The rows of a group lie close to one hidden flat surface of 14 dimensions, which passes through zero. Surfaces can cross.
Known rows, each followed by its group:
[  4  14 -15  10  24  -2 -12 -25 -13 -17  -3   5   2  14   2 -29  -9  17]
k_491
[  8 -24  28  -2  12  19 -15   6 -20  22   4  10  12 -28 -13  12   8 -18]
k_491
[  5  20 -34   2 -20  -1  -3  -7   1 -15   6 -19  -7 -41  19  -9  23  -8]
k_4
[ 27  -4  -4 -18 -12  -4   4  12  -3  10  -4   0  22 -20  -8 -10 -23  30]
k_491
[-21   5   2  -9  18  12  -4  48  18   0 -27  -8 -14  52 -15 -19   7  17]
k_676
[-10   7  -1   6  32 -26   3 -11  11   3 -10   9  -2  36   2 -12  32  -8]
k_391
[  2  -8  14  -6 -29  28   2  17  15  27  11  35  10 -18  24  -8 -16  11]
k_676
[ 28   4   8   0  29  11  11   8 -15 -13 -28  -5 -24  21 -24  26 -15 -13]
k_4
[-34 -21   9 -32   0  16   0   3  -2   0  14   9   2  31  -2  39 -25 -13]
k_391
[-16  12 -29 -26  14   7 -15  11   5   4  32  13   2 -39   2 -14 -20 -14]
k_4
[ 11   5   6 -19 -24 -12  40 -18  -6  31  11 -13  13  24  17  25   0  43]
k_391
[-16 -32  31  35  10 -19  -9  -9 -10 -41   6   4  -7 -10  19 -10   2   5]
k_4
[ 24   2  16  22  -5  22  29  31   7   6 -20  16 -13  42  -3   2  25   8]
k_676
[  5  -2  18  -5  57   4   9  -8  18  19  18   3 -21 -38  19  22 -51 -20]
k_491
[  3   6  31  -2 -19   4 -13 -11   7  24 -16   6 -15   2  32 -24   0   6]
k_676
[ 17  22   9 -44 -21  32 -26 -22 -45  12 -26  16  19 -22 -24  15 -13  -2]
k_491
[ -4   4  -9   6  43   4 -31 -26 -13   9  -9  -2   9   6  13  -2  15 -22]
k_4
[  6 -17  15 -15  35  29   5 -53  14  18  -1  -7  16  25 -17  13 -25  14]
k_676
[  2 -45  16  27  32 -41  -5  24  -4  23  40   3   0 -12   2 -17  19 -26]
k_491
[-12 -31   7   3  -3  -1  19  30  31 -33  -7  33  21   6  13  36 -19  -3]
k_676
[ 34  12 -20  25   1  -1  17   5  16   1  -7  11   7  17 -17 -17 -14  14]
k_676
[-14  27 -27 -11  39  -4  26  14  18 -32 -14  21   2  23 -23  29  -7   3]
k_676
[-10  27 -22 -30  29 -23  17   6 -13  -3  35  46 -16   8  21  -7  -1  -8]
k_391
[-13   8 -14   2  11  24 -19   5  11  -9 -12   4  16  -3  -4   7  -7  -8]
k_391
[-27   6  11 -26 -28  46 -19 -16  21 -28 -18  14 -10  11 -18  17 -24 -25]
k_391
[  0  19 -17 -49 -20 -32   1 -26  18  -3   2 -10 -23   6  17 -18  -4 -19]
k_491
[ -5  -6  20 -34 -33 -13  16 -29  -6  30   8 -20   1   4 -33  20  21 -17]
k_491
[ -7  16  -9  15  -7 -28  -6   2 -18  -4  -4  20  -5  29  -1  -7 -22   2]
k_491
[ 30  10 -42  10 -16 -20  14  30  12   5   9 -12   5  -9 -10 -10   6  -5]
k_4
[ -9 -43  48  21  26  44   4 -30   6  19  39  -3  -3 -32  20 -12  22  22]
k_676
[ -1   0  24 -10 -29  14 -10  -8  18  34   6   8 -12 -20 -11 -27  14 -16]
k_491
[ 17   6  22 -14   2 -15   6   7  21   1 -25  12 -38   1  43 -18   3 -24]
k_4
[ 19 -33  18 -22   2  -6  29  10  18  -6  13 -28 -13 -23  20 -10  20  13]
k_491
[ 17   9 -15  22 -16 -34 -38   6 -27   0 -32 -17  31  -5 -43 -15 -26   5]
k_491
[ 11 -23   1   3  24 -17   7  -7   0  18  37   7   1  -8 -13  -4 -30  -9]
k_4
[ 15  23   2 -54  -5  45 -41   4 -11  25 -37 -12 -23   1   3 -17 -25 -28]
k_676
[ 17 -49  43  21   6  -9  19  22 -29   7  16 -30 -21   5  -9  22   5   9]
k_391
[ 18 -13  25  19  20 -26   0 -33   3  38  16  -3  -1  -5   1 -16 -37 -10]
k_4
[ -2 -13  58  15  -9   6   5  -7  21  -1 -30 -16 -22 -15  20  -9   2  17]
k_4
[ 26 -11   1   5   8  33  31 -19 -20  10  33  12 -11   5   5  30  29  -9]
k_391
[-33 -13   5  -4   0  19 -12  14 -13   7   9 -33  -3  23 -32   6 -14  17]
k_676
[  5   9  -1 -17 -31   4  10  33 -28   2   3   4 -11  -5  11  32 -13  -4]
k_391
[-26  10 -13 -22  12   4 -14  12  -5   6   0 -17   7 -10   4  10  24 -10]
k_676
[-30  -1 -32  -2 -11  11   7  -6   4 -37   5  26  34  49   2  23   0  14]
k_4
[ 12  27  10 -13 -26  -2  15  -5  22   5 -25  -3 -15 -14   0  -6 -49  26]
k_391
[  4  22  -2  15  -8  36  -5 -12 -16  22  24  18  -6 -34  11 -21  35   7]
k_491
[-23   1  -5 -10  11   9   9  10  -2  -9  12 -11   2  10 -35  24 -15   7]
k_676
[ 19  -5 -12 -44  -7 -24  18   6  15   0  -1   6  -4  20  25  -6 -17  -2]
k_391
[  9  19 -20  14  -2 -12  29  50  -4  21   7  10  -9   9  16  16  27  10]
k_391
[  4   1  -3  22   0 -31  -4  17  11  46   9  -3   1   7   8 -21  17 -16]
k_4
[-11 -14   3  28 -14 -13  -7 -41 -10   3  12 -18  13  15  21  13  14  -9]
k_4
[ 10 -34  -2 -29  14   3   0  11  19 -12   8   3  23 -15  33   8 -10   3]
k_491
[  7  -1   2 -12  27   5  -4   0 -10  36  10   7   3  10 -29   4 -30  -4]
k_4
[ 26  14   0  17  -5 -10   9 -34  -6  -8  -4  14 -11   0  10 -11  -5   3]
k_391
[ -9  -4 -54 -13  10   8 -39  25 -31  -2  51  27  23  -4  -9 -24 -44 -12]
k_676
[ -1   3  -8  31   3  12   9   0   0   9  15 -22  -1 -37   2  13  25  -2]
k_491
[ 11 -14  35  -7  40  26   6  -1  12 -20 -21 -20 -26 -30   1  -1  -4   0]
k_4
[  2 -10   1  -2 -26 -19 -13   3 -30   4  30  10   5 -37   1 -24   8  -3]
k_391
[ -9   1   9 -29 -11 -24 -10  19   6  39   4  11   4   5 -21 -19  -8  -4]
k_391
[ 15 -42 -10 -12  -1  -4 -11   9 -33 -13  52 -13   2 -31 -20 -15  -8 -12]
k_676
[-11  12  12 -34  19  -7  20  -7  27  -9 -12  28  -5   9  16  -6   2  19]
k_676
[  2  18   0  -3   8  13  10  -5 -10  -5  11  12 -29 -29   3  22 -41 -18]
k_4
[-22   2  14  43  33  26  -6  18 -34 -33   7  19   5 -32 -14  12  -1  37]
k_391
[ 27 -11   6 -12 -37  -8 -10 -24 -13   7  -5 -25  14 -21   4  -2  15  -1]
k_491

New rows. What belongs after each?
[-22  19  13  27  29  12  27 -29  26 -28 -20 -12   1  -3   7  -2  90  23]
k_4
[ 27   6  -3  -9  29  34  18  15  27 -25  -8  20 -14 -34   5  -4  -1  -3]
k_676
[-11  34   4 -61   4   3  -1 -29  -8   3 -29  16   6  15  28  -7 -14  25]
k_676
[-39 -15  14  10  19  21  -1  10  15  -9 -17 -17   6  13  -2  31   6   6]
k_676
[  4 -11   8  24 -24  18  11  22  40   7   0 -14 -10 -25  19 -21   0  12]
k_491
[-17  15 -28 -34  28  17  -2  11   2  -8   4 -28 -15 -27  15  19   2 -14]
k_391
[ 12   9 -38  -8  19  -7  -6  25   4  -1  17  26  -2  -2 -20 -14  -5 -31]
k_676
[-14  33 -16  -8   5 -18  21  20   6  -9  -5  -6 -31  25 -17  -8  12   6]
k_491
[-11 -23  16   3   0  -2  -3 -18 -19  31  32  -9   5  35 -18 -18  -6  22]
k_676
[-10  24 -14  19  35 -11  39   8  -1 -47   3  39  -7  23   2  26  18  17]
k_676
[ 11 -25  42  -4 -33  -6  -6  -3  -1   7  -1  15  -4  -6 -28 -31  -8   0]
k_391
[ -3  26 -32  11  33   4 -13  16   5  -3 -14   5   3   2  -8   0  -3 -14]
k_4
[ 25  42 -25  -3   0   0   4  -4  26  49 -15   3   3  -6  11  -9 -14  -6]
k_4
[-22  23   1 -17   6  18  -3  -6  51  12  -5  10 -25   1   7 -10 -11 -25]
k_491
[-16  51 -29  -2 -18   6 -14  17 -51  -4   8  23 -12   1  17  -3  -2  15]
k_676
[ -1   7 -11 -16  23  -6   3 -17  -1 -35 -20  10  12  31   2   6 -36  18]
k_676
[  1 -22  20 -33  13   1 -23 -36  21  43   8   7   8   6  -2  -5 -13 -50]
k_676
[-30  32  -2  23  -3  -5 -11 -19   8   8 -23   1   7  10  26   5 -14   9]
k_676
[  4   0 -12   7  13  -6   2  12 -13 -14  11  12 -27  -3   4  19 -26 -34]
k_4
[-32  47   0   7  21  21   7   9 -18  35   7  60  12  11  11  21  15  11]
k_4
[  0  -3  -4  -4  34 -12  -7   5  -8 -28 -32 -23  -4  23 -24   8   0 -10]
k_491
[-23 -36  22 -20 -50  16  11  27 -12 -27  36  17 -19   8  24  -4   4  10]
k_491
[  1  -7  15  -5   9  33  -4   0  -9  23   2  22  29  15 -46   0   3  24]
k_491
[ 13  -2   9 -11  18  -8 -17  11  15  20 -16   7  -8 -15  11 -29  53 -38]
k_491
[-41 -11   9  28   7   0  -1 -16   5  -6  18  14  15   8   8  34 -21  -8]
k_676
[ -3 -28  -5  21  21  -4   6   8  14  17  28 -44   5 -15  -3   1 -17  14]
k_391
[ 39  13   0  -3 -22   2  18   4   0 -27 -38  11 -10  -9   9  13  -7  -9]
k_676
[  7 -29   5   6 -11   7  26 -16  27 -11   3  -2   9  15  24  24 -35  12]
k_4
[ -8 -42  37  18 -44  18   3  30   6   1   9  -7  -7   9 -22 -25  36  15]
k_491
[-17   6  -2  51  -2  -6   4 -24 -11 -19  31  16 -26   2  -2  -2  -7 -25]
k_391
[  9   9  -5 -17  43  15 -10  -2 -45 -21  -9  20   8  16  -7   0   0  11]
k_491
[-14  19  -3  10  22 -20   4  17  22  28   4   8 -15  -1  -1   9   2 -32]
k_491
[ -2  27 -14  10 -39 -14 -29 -13   7 -11 -35  13  15  11   8 -16   9 -13]
k_391
[-11  16 -18   7  -5 -14   7  -3   8 -11  -5  -9  17  -5   2   5 -11  33]
k_676
[-24 -43  22 -37 -49 -20 -19 -11  -5  -7  22 -19  12   5 -23 -44  22  10]
k_4
[  4 -38  14 -20  -7   2 -25 -11   9  38  -3 -17  23  26   8  -7 -22  -5]
k_4
[-19   5  -7 -27 -26 -15   2   4  50  10 -14  -8   0  11 -10  -2  13 -26]
k_491
[ 19  -9  -1   9   0  -8  32  46  37  -1   2  12  -2  -1  31 -23   2  37]
k_491
[ -2 -19  33  36   3  12 -15 -10 -35 -10  -3  29  -9  27  14   3  27 -21]
k_491
[-15  -4   3  -1  26  21 -11 -22 -24  25  39  -7  -5   0  -1 -28  16  21]
k_676
[ -6 -11 -27  13   5 -25  -4  17  34  -3   1  -2  32   0 -13   6 -19  -6]
k_676
[-21  20 -36 -42  11   0  -7 -30  24 -16   8 -29   0 -15 -18  -4   4 -15]
k_491
[-33  13  38   1 -35 -32   2 -15  -4   4 -21   4 -18  23  16  30  -8 -19]
k_676
[-35  32  -3 -35   1  -1 -33 -25  37 -22 -34   2  -4  -4   9 -57  17  -2]
k_4
[  0 -26  25  -6  31 -32   2 -28 -34  -1  37  19 -18  25  23   3 -24 -12]
k_491
[-12 -21  15 -10   1 -16 -19  -2  -3  -7  14  23 -13  29  12 -37  34 -31]
k_491
[-17  -2 -15   5 -20   2 -19   0   8   4  -9 -23  12   8  17  -1  27 -12]
k_4
[ -7 -11 -11  -6  -2  -6 -21  16  10  14  -3   8   6  25  28 -11   0 -19]
k_4
[-19 -15   4  18   0 -12   8   6  11  56  44 -16   1 -14 -15   4  34  -8]
k_4
[  1  -4  33  -6   8  32   6   8 -18  -7 -19  14  -8  17 -17  13  -2  12]
k_491
[-10  -7 -11  12  46 -22  22   2  -7  -3   3  11  19  44 -20  48   1   2]
k_491
[  3 -35  61   6 -10  27  -3   7  -5   7  -5  -2 -30  -6  -1  -2 -13  -5]
k_491
[ 33 -26   9 -50  31 -12  -8 -27  11   9  -6   5  17 -29  41  16 -13 -30]
k_491
[ -7  11 -15   8  24  10 -18 -30  24  18  -1   6  26  -5   6  -3 -49   8]
k_4
[ 12  26 -15 -20 -15  13   3   5 -26 -35 -14  16  -1 -25  35   0  -4  28]
k_676
[ 18   8 -19 -24 -26 -11 -13  14 -36  26  23  20  -8  24 -22  -9 -16 -22]
k_676
